Each new row is followed by what is left after taking away its nearest point in the smallest flat space through zero that holds the last named rows.
In the rows, zero is written as 128.

z792:
[[184  92 142 110 121 141 102 148 200 126 195]
 [120  80 155  88 109 123  95 158 180 128 137]
 [103  68 105 146 168 118  82 100 114 131 196]
 [126  74 131  65  94 145 117 123 162 110 126]]
New rows:
[136 127 111 105 144 112 118  81  87  76 124] -> [146 140 140 113 142  99 108 121 118  89 124]
[121  90 134 140  95 129 142 113 128 152 115] -> [132 103 135 155 102 127 144 118 129 156 123]
[134 116 173 141 100 153 127  90 126 109 118] -> [129 120 177 156 111 144 119  98 124 116 124]
[141 144 132 118 152  90 166 134 147 135 150] -> [123 129 127 105 148  91 164 124 138 130 140]
[140 155 125 165 120 148 136 113  79 117 167] -> [122 133 147 134 101 142 121 137 105 117 147]

z928:
[[ 85 102 189 119 149 139 136 123 111 138 143]
 [115 110 115 106 129 158 170  68  80 104 118]
 [101 142 163 115 132  67 146 136 130 113 109]
 [131 112 101 130 123 102 137  84  92 166 125]]
New rows:
[142 162  92 104 156 137 113 122 100 152 163] -> [127 169 117  97 161 127 120 134 107 134 158]
[111 164 122 124 157 113 120 102 140 167 111] -> [112 165 124 121 158 141 122 107 145 147 113]
[143 115 167 124  96 100 166 114 119 132 161] -> [160 121 151 130  91 120 156 125 132 125 164]

z477:
[[125 163 126 129 120 147  81 161 113  96 101]
 [182 155  74  76  62 133  73 190 158  53 139]
 [124 156 124  88 122 149  71 131 131  92 170]
 [107 170 169 148 116 159 140 140 115 115 158]]
New rows:
[103 112 123 122 123 128 100 125 111 144 129] -> [112 114 124 129 107 128 120 136 117 141 133]
[147 136 138 133  88  81 142 130 136 105 124] -> [127 137 148 130 114  86 121 111 124 114 125]
[124 116 136  97 132 133 108 107  78 124 109] -> [136 117 138 104 111 132 137 117  87 121 120]

z189 (4 x 11):
[[157 176 160  78  75 105 138 126 100 126  77]
 [187 167 162 106  91 145 174 141  99 120  96]
 [105 177 155  50 105 104 154 135 137 111 108]
 [142 177  99 137  69  51 151 100 131 124 108]]
New rows:
[ 99 135 124 169 128  97 115 131 123 130 113] -> [107 139 143 152 135 122 132 145 119 124 113]
[167 140 128 115 150 115 139 147 120 132 149] -> [154 134 124 113 151 105 120 141 121 136 147]
[157 140 133  94 139 106 121 118 127 146 121] -> [155 130 124 110 152 114 126 120 135 145 136]
[123 133 119 142 147 124 147 111 133 141 148] -> [127 135 133 126 140 127 134 112 121 145 132]
[ 95 120 124  71 135 134 183 108 110 115 153] -> [119 103 114 107 125 130 152  95  89 131 140]
[141 139 151 117 130 120  77 126 145 153 110] -> [146 145 141 131 137 126 113 131 159 143 130]

z314, 4 rows:
[[160 103 156 128 102 111 135  77 101 115 116]
 [101 109 133 129 116  67 184 123 102 112 114]
 [138 147 139 122 117 121 159  90 124 133 122]
 [ 88 148 157 120 126  96 128  95 128 123 131]]
New rows:
[139 156 146 114 136  93 138 166 122  92 146] -> [159 158 149 114 133 110 128 154 124  95 146]
[142 151 100 121 108 119 125 165 114 117 167] -> [142 153 116 118 101 112 120 140 110 114 166]
[112 136 104 120 107 139 155  88 166 103 119] -> [112 113 101 125 110 141 131 108 162  96 121]
[120 156 113 142 106  93 106 135  97 105 163] -> [141 162 105 142 105 110 114 134 100 112 161]
[ 95 109 107  99 144 137 144 105 103 100 116] -> [106 115 104  99 147 156 132 106 110 106 119]
[152 146 116 103 111 104 125 155 105 114 126] -> [147 157 123 100 113 108 114 147 111 116 130]

z614 (4 x 11):
[[ 88 102 108 120 165 139 135 113  59  99 157]
 [133 105 115 142 115  97 177 188 147 117 147]
 [107 119 127 145 113 162 184 138 125 146 101]
 [142 110 135 116 124 159  93 109 145 104  88]]
New rows:
[122 117 130 149  83 138 118 114 104 146  79] -> [126 116 123 146  93 106 112 128  99 135 111]
[143 119 134 104  95 159  94 165 146 141  95] -> [123 127 125 106 112 143 106 163 111 148 130]
[157 124 138 154 149 149 102 116 155 164 121] -> [144 107 126 156 158 142 120 130 136 150 139]
[106 151 109  94 155 110 103 109 154 149 146] -> [101 128 105 100 146 127 130 126 160 138 128]
[112 183 144 141 138 115 121 121 153 130 102] -> [103 156 133 139 147 116 130 134 139 103 109]
[119 107 135 141 124 111 156 137 128 197 158] -> [129  85 136 126 130 127 119 123 132 164 139]

z650, 4 rows:
[[140 100 105 160 158  80 191 136 170 112 161]
 [155 157 143  98 124 127 101 143 169 165 104]
 [137 158 125 152 142 117 103 103 119 129 127]
 [163 138 137 164 132 103 140 145 119 159 156]]
New rows:
[120 104 126  92 111 160 130 112 156 146 116] -> [132 115 123 130 122 142 131 101 136 148 135]
[134 114 165 109 167  93  89 164 129 121 125] -> [123 106 160 115 167  97  94 157 115 108 129]
[163 113 112  98 131 149 162 158 108  88 126] -> [174 141 112 110 141 141 138 142 109  95 120]
[134 122 157 112 123  98 153 148  94  97 149] -> [136 142 155 102 130  97 131 135 112  98 132]
[160 163 116 107 127 131  88  92 109 123 132] -> [156 129 113 102 122 127 128 115 119 118 147]

z382:
[[ 85 113 157  93  92 127 149 110 134 153 142]
 [ 75 116 140  85 113 129 146 137 113 159 111]
 [ 88 118 123 163 138 119 126 134 145 149 148]
 [146 145  93 134 112 125 178 132 103 154 105]]
New rows:
[170 135  96  94 145 143 163  98 145 134 155] -> [134 124 100  95 166 142 142 116 148 139 152]
[164 109 138 144 136 185 140 175 115 145 179] -> [152 105 144 128 133 187 141 177 111 149 173]
[153 124 117 147 127  91 158 131 126 132 126] -> [135 114 136 126 133  95 137 135 129 124 125]
[147 150 162 154  81 150 108 127 105 133 131] -> [128 147 155 157  94 149 103 142 100 141 122]

z889, 4 rows:
[[157 162  93 170 100 127 135 123 103 178 124]
 [165  76 130 128 101 130 151 112  89 141 132]
 [ 94 140 101 144 123 120 119 110 150 108 118]
 [123 132 127  98 123 118 106  98  82 121 155]]
New rows:
[136 102 164  97 167 142 154 126 120 105 128] -> [130 136 127 130 150 136 149 113 119 122 121]
[164 166  93 152 124 167 165 119 114 147 167] -> [138 141 110 129 140 166 161 117 135 109 166]
[105 119 146 152 167 104  89 101 146  97 136] -> [139 117 147 165 156 110 104 111 128 129 135]
[110 115 118  95 145  88 163 113 138 120 142] -> [124 132 114 109 143  91 167 124 137 141 139]

z82 (4 x 11):
[[122 145 107 128 132 178  77 169 111 111 184]
 [154  94 161 136  89 103 116 125 120 140 129]
 [172 157 147 104 124  95 140 172 117 113 158]
 [127 106 180  87 125 106 138 126 103 154 160]]
New rows:
[154 133  99 145 155 104 124 120 165 118 112] -> [141 116 120 127 154 113 111 120 148 133 140]
[108 140 139 121 139 123  86 189 123 136 100] -> [103 131 144 121 139 114  97 173 127 144  85]
[103  79 161 103 153 148 154 134  94 141 103] -> [132 101 137 127 142 148 142 160 104 115  99]

z902:
[[177 149 100 105 111 148  90  69 138 155 132]
 [103 150 137 126 138 124 112 130 122 163 171]
 [148 160  86  86 134 134 130 127 131 168 123]
 [104 121  71 114  89 126 137  97 167 150 111]]
New rows:
[109 146  88 133 117  98 158  98 140 122 157] -> [136 147 111 136 134 103 155 109 122 104 153]
[157 103 139  90 122 122 125 115 163  92 106] -> [128 118 147  90 133 115 122 129 157 116 137]
[158 167 128 161  91 164  97  99 134 131 160] -> [135 159 120 156 103 152 137 146 132 120 137]

z317, 4 rows:
[[133 109 123 154 108  99 144 150 151 152 131]
 [130 138 132 174 115 111 108 174 110 146  94]
 [183 116 121 163 123  98  92 125 138 146 110]
 [141 136 121 203 113  99 124 144 152 109  89]]
New rows:
[ 95 160 128 109 101  85 147 119  99 111 137] -> [121 153 125 114 102  76 130 110 102 118 135]
[132 103 143 127 114 124 123 127 116 153  79] -> [122 104 141 118 118 132 138 112 126 136  87]
[135 139 111 110 123 158 135 123 106  57 135] -> [150 118 109 121 107 132 134 149 111  99 140]
[119 112 135 125 122 124 119 141 104 117 132] -> [125 108 132 128 122 120 122 131 116 111 134]
[125  82 151 171 150 127 106 105 130 106 137] -> [108  82 156 156 148 133 113 121 117 120 145]
[111 116 158 159  99 178  99 125 120 133  72] -> [116  95 153 136  97 172 118 108 142 144 101]

z548 (4 x 11):
[[ 95 144 132  92 160 111 133 131 143 108 118]
 [121 139 162 143 138  95 129 155 152 133  96]
 [119 149 175  69 115 130 159 151 159 137 128]
 [ 90 155 139 106 149 129 147 147 129 116 123]]
New rows:
[134 154  85 152 127 130 128 130 130 156 127] -> [133 156  96 127 128 123 132 130 145 155 125]
[125 106 133 144 159 136 165 155 100 124 150] -> [140  93 137 129 157 121 155 143 119 125 146]
[105 109 129 121  81 160  93 132 161 129 117] -> [ 90 115 122 130  96 156  92 135 155 121 112]

z596 (4 x 11):
[[132  45 117 158  51 141 129 171 114 148 107]
 [118  50 103 175 140 152 174 139 121 161 159]
 [138  89 132 185 147 114 123 155  95 159 158]
 [117  90 158 121 141 156 203 149  91 121 167]]
New rows:
[132 122 110 134 144 133 157 117 110 125 125] -> [137 131 114 132 130 124 138 121 109 122 113]
[123 143 137 127 103 133 117 108 136 138  87] -> [122 134 144 139 126 134 135 112 121 144 110]
[136 130 141 120 133 135 106 157 186 139 122] -> [135 124 151 121 141 138 121 163 173 138 134]
[141 132 124 114  86 143 122 117 111 186 136] -> [139 146 128 109 106 142 128 109 111 183 146]
[ 70 130 155 128 124 135  70 129 134 186  74] -> [ 62 125 167 118 145 149 109 128 123 179  96]
[114 102 132 137 186 152 166 127 113  78  98] -> [124 109 128 147 164 135 125 133 116  83  78]

z60:
[[ 99  74 117 131 115 175  92 107 174 114  82]
 [159  61 116  75 129 158 108 116 155 130 107]
 [141  87 133 105 109 178 101 128 145 132  91]
 [112 103 129  97 121 193 129 153 167 142 136]]
New rows:
[117 126 148 122 122 163 126 153 151  95 131] -> [134 129 144 124 130 128 127 139 134  89 131]
[140 112 133 102 104 158 117 135 140  81 141] -> [135 132 133 120 108 133 123 131 127  76 147]
[138 127 125 150 133 114 130 115 131 120 128] -> [140 126 129 140 129 132 132 127 135 127 132]
[127 141 126 137 170 154 127 134 122 144 128] -> [133 134 123 138 171 146 122 125 120 140 120]
[ 90 127 136 181 134 159 146 125 115 148  92] -> [124 110 127 144 151 139 157 122 111 153 112]

z630:
[[154  73 100 154 147 106 110  89 121 133 103]
 [119 124 135 132 137 169 179 149 115 141 153]
 [125  90  77  97 131 131 131 151  96 125 103]
 [111 111 164 146 148 137 151 170 108 101  83]]
New rows:
[140 157 158 106 118 149  95  92 119 124  95] -> [141 139 145 107 126 167 118  97 107 133 103]
[120  93 156 143 112 107 150 154 106 162 121] -> [123 110 147 130  99  97 132 143 117 166 133]
[148 102 141  97 122 117  96  97 131 158 104] -> [136 114 159  97 124 138 122 119 127 158 114]
[135 140 103 130 159 160 147 125 155 135 137] -> [132 143 109 128 157 144 129 130 156 121 115]
[103 129 131 140  93 119 146 161 114 133 135] -> [114 120 125 150  95 108 134 139 120 137 135]
[132 121 145  91 103 164 123 144  98 146  91] -> [144 124 154 111 105 157 116 115 113 155 104]

z613:
[[126 180 110 211  86 152 197 138 114  45 162]
 [169 199 158 174 130 158 117  76 139  45 137]
 [130 160 132 173 124 118 143 156 131  70 145]
 [148 189 105 168 144 166 128  94 169 100 105]]
New rows:
[150 142 153 109 126 116 149 165 167  89  89] -> [147 126 149  95 109 131 162 143 151 110  92]
[ 98 155 168 138 133 161 114 116  93 107 111] -> [ 85 143 150 133 138 153 118 138 101 129 103]
[110 163 168  96 148 152  95 150 124 120 157] -> [ 99 161 141 103 136 166 120 151 124 136 153]
[150 124 126 112 109  98 153 107 101 109 144] -> [148 133 109 114 128  97 143 116 126 121 125]
[158 120 140 106 107 132 153 134 153 139 124] -> [159 126 142 112 110 128 151 140 156 130 125]
